All rows are made from the same 9 directions, up to rounding. Whole rows:
In the rows, zero is written as 128.
[[ 77 126 114 131 111 156 107 133 137  79 117  87 139 156 133 100 111 172]
 [130 117 115 175 143 116 155 156 119 162 177 146 134 126 118 147 144  92]
 [134 122 175 129 103 116 118  91 121 120  95 129 138 104 167 123 110 160]
 [147 155  74 120 145 121 109 148 139 108 136 134  81 147 118 155 118 125]
 [154 128 146 110 137 120 118 124 104 119 123 141 133 123 151 139 106 132]
 [145 114  93  78 154 138  94 160 128 113 139 117 100 160 103 148 130 126]
 [114  94 115 188 108 116 129 139  95 114 165 141 124 133 155 200 125 125]
 [130 119 127 129 108 112 107 113 148 111 120 148 120 108 140 153 132 139]
 [165 150 120  99 134 125 125 119 119 123 109 137 109 136 128 164 119 110]
 [104 159 137 126 108 167 150 127 131  84 107 101 211 169 128 144 106 100]
 [133 104 148 143 137 118 130 140 129 167 145 115 125 125 124 109 138 133]
 [198 132 161 118 178  93 131 145  95 169 153 163 130 107 152 118 104 111]]

The start of a row, then its end:
[107 141 164 165 101 129 168  91 119 143 110 133 159 101 145 107]  [131 125]
[134 137 137 129 118 130 128 112 130 144 101  91  95 142 128 121]  [124 148]
[163 129 132 131 154 114 104 155 132 151 136  89  95 157 133 116]  [103 153]
[151 111 150 131 138 105 112 141 123 115 152 168 168 106 158 148]  [111 121]
[117 114 117 109 147 134 126 127  74 117 137 147  98 115 139 106]  [123 148]
[ 99 146 123 151 120 129 140 115 152 144 117 114 109 112 119  70]  [139 152]
[104  96 146 136 108 142 130 137 142 124 138 115 182 141 119 148]  [144 112]
[173 157 138  44 171 142 128 134 115 130 109 138 146 137 110 102]  [115 100]
[179 118 152 111 159 129 153 130  67 201 124  90  75 156 117 133]  [129 114]
[143 119 148 112 123 120 121 119 118 110 126 161 160 110 148 153]  [121 116]
[200 165 109 107 170 111 142 140 129 195 124 113  54 147  96 132]  [133  99]
[141  80 152 196 124  76  72 174 170 114 185 139 167 118 179 157]  [ 98 162]
[124 146  74 208 158 103 134 161 106 153 173 113  35 137 139 104]  [109 165]
[117 142 160 185 100 124 163 105 126 147 117 115 155 122 148 128]  [122 124]
[131 114 154 129 135 113  81 156 192 126 135  98 159 133 136  78]  [110 170]
[127  80 166 174 127 112 137 154 143 177 170 120 171 124 125 132]  [148 111]
[131 160 118 147 112 108 118 117 151  72 128 187 168  97 163 159]  [104 119]
[164 159 190 177 145  93 164 121 128 176 137 153 177  88 164  80]  [102 117]
[111 135 116 147 147 125 149 134 125 158 146 135 107 108 114  74]  [143 132]
[108 139 127 164 108  93  93 120 209 108 127 151 131  80 149  82]  [124 176]
[131 152 144 134 119 128 133 100  99 109 100 124 121 123 163 120]  [ 96 153]
[134 109 124 127 143 129 132 142  96 137 150 135 121 134 127 144]  [131 117]
[142 149 129 185 132  92  95 136 145 123 130 100  80 130 175  98]  [ 78 199]
[ 90 143  94 129 150 172 159 141  30  84 143 121 128 164 139 123]  [ 98 127]
[156 170 114 185 124 111 157 152 165 129 157 153 187 142 127 198]  [119  56]
[ 87 118 100 195 127 121 149 152 136 134 178 151 139 112 123 121]  [147 117]
[137 109 147  97 175 144 144 147  54 148 150 128 136 135 131  87]  [116 125]
[134 149 119 121 137 126 131 123 119 118 123 144 120 119 135 118]  [118 129]
[166 128 182 122 123 119 115 104  92 141  89  81 104 146 171 125]  [ 85 172]
[103  95 117 172  94 108  97 132 142  77 152 159 146 112 164 186]  [121 146]
[ 98  84 182 128  73 153 151  89 122 144  96  97 174 133 120 159]  [162 114]
[155 180 138 121 126 121 134 125 229 173  95  91 138 137  86  86]  [143 110]
[139 140 151 139 121 133 131 148 165 118 132 112 209 156 128 152]  [113  95]
[129  98 128 127 127 134 107 145 112 120 137  99 120 159 134 156]  [119 142]
[117 105 136 156 121 116 106 142 153 133 141 108 127 131 136 117]  [125 157]
[204 147 151  83 138 105 136  97 141 197  88 129  72 114 106 139]  [149 104]
[126 116 185 108 121 121 149  73  88 156  97 157 125  67 152  73]  [138 149]
[169  71 117  73 159 114  79 162 117 136 157 142  95 137 115 170]  [141 125]
[116 115 118 155 109 104 116 114 122  95 141 183 125  86 162 159]  [126 140]
[111  44 168 122 129 131 105 155 123 148 163 113 168 131 124 123]  [149 138]
[117  99 164 138 105 116 120 101 110 115 121 151 145  93 165 132]  [124 152]
[116  47 116 118 158 124 105 160  77 159 177 126  68 125 118 116]  [154 157]
[117 145 124 101 147 157 147 123  99 146 108  89 100 150 107  73]  [128 140]
[106  92 150 100 128 132 104 134 142 106 138 148 178 105 132  99]  [136 141]
[134 148 137 187 107 108 136 130 143 101 142 153 183 123 165 177]  [101 109]
[163 127 147 110 153 121 132 136  98 143 136 140 137 128 138 132]  [115 113]
[149 109 130  81 147 124  93 137 121 119 126 130 109 129 131 124]  [120 147]
[119 165  97  79 143 148 105 126 108  50 108 146 132 135 145 112]  [ 89 149]
[209 150 103  82 154 112  77 151 138 123 109  91  58 183 128 186]  [ 91 137]
[153 133 134 119 150 125 134 140 111 144 137 130 130 135 127 128]  [120 114]
[117 146 100 147 138 117 131 133 153 145 137 133  89 111 113  88]  [140 141]
[116 148 127 140 116 141 148 117 123 119 115 118 142 138 129 131]  [122 119]
[129 185  88 125 140 121 130 106 152 149  94 107  27 118 110  59]  [129 169]
[118 147 124 153 136 146 152 154 149 151 138  81 154 168 101 109]  [129 108]
[ 82 114 115 208  99 127 121 134 125 116 139  77  97 152 153 127]  [111 183]
[104 120  75 135 147 142 118 171 111  87 172 142 133 151 121 151]  [122 118]
[146 122 129 108 152 142 164 122  57 171 128 121  87 139 112 130]  [141 105]
[114 107 158 127 135 147 116 160 123 100 147 102 210 160 143 120]  [100 130]
[108 145 128 184 134 129 180 132 106 156 154 140 148 117 128 107]  [134 102]
[137 136 125  55 153 136 141 119 141 141 123 186 149  85  89  91]  [166  85]
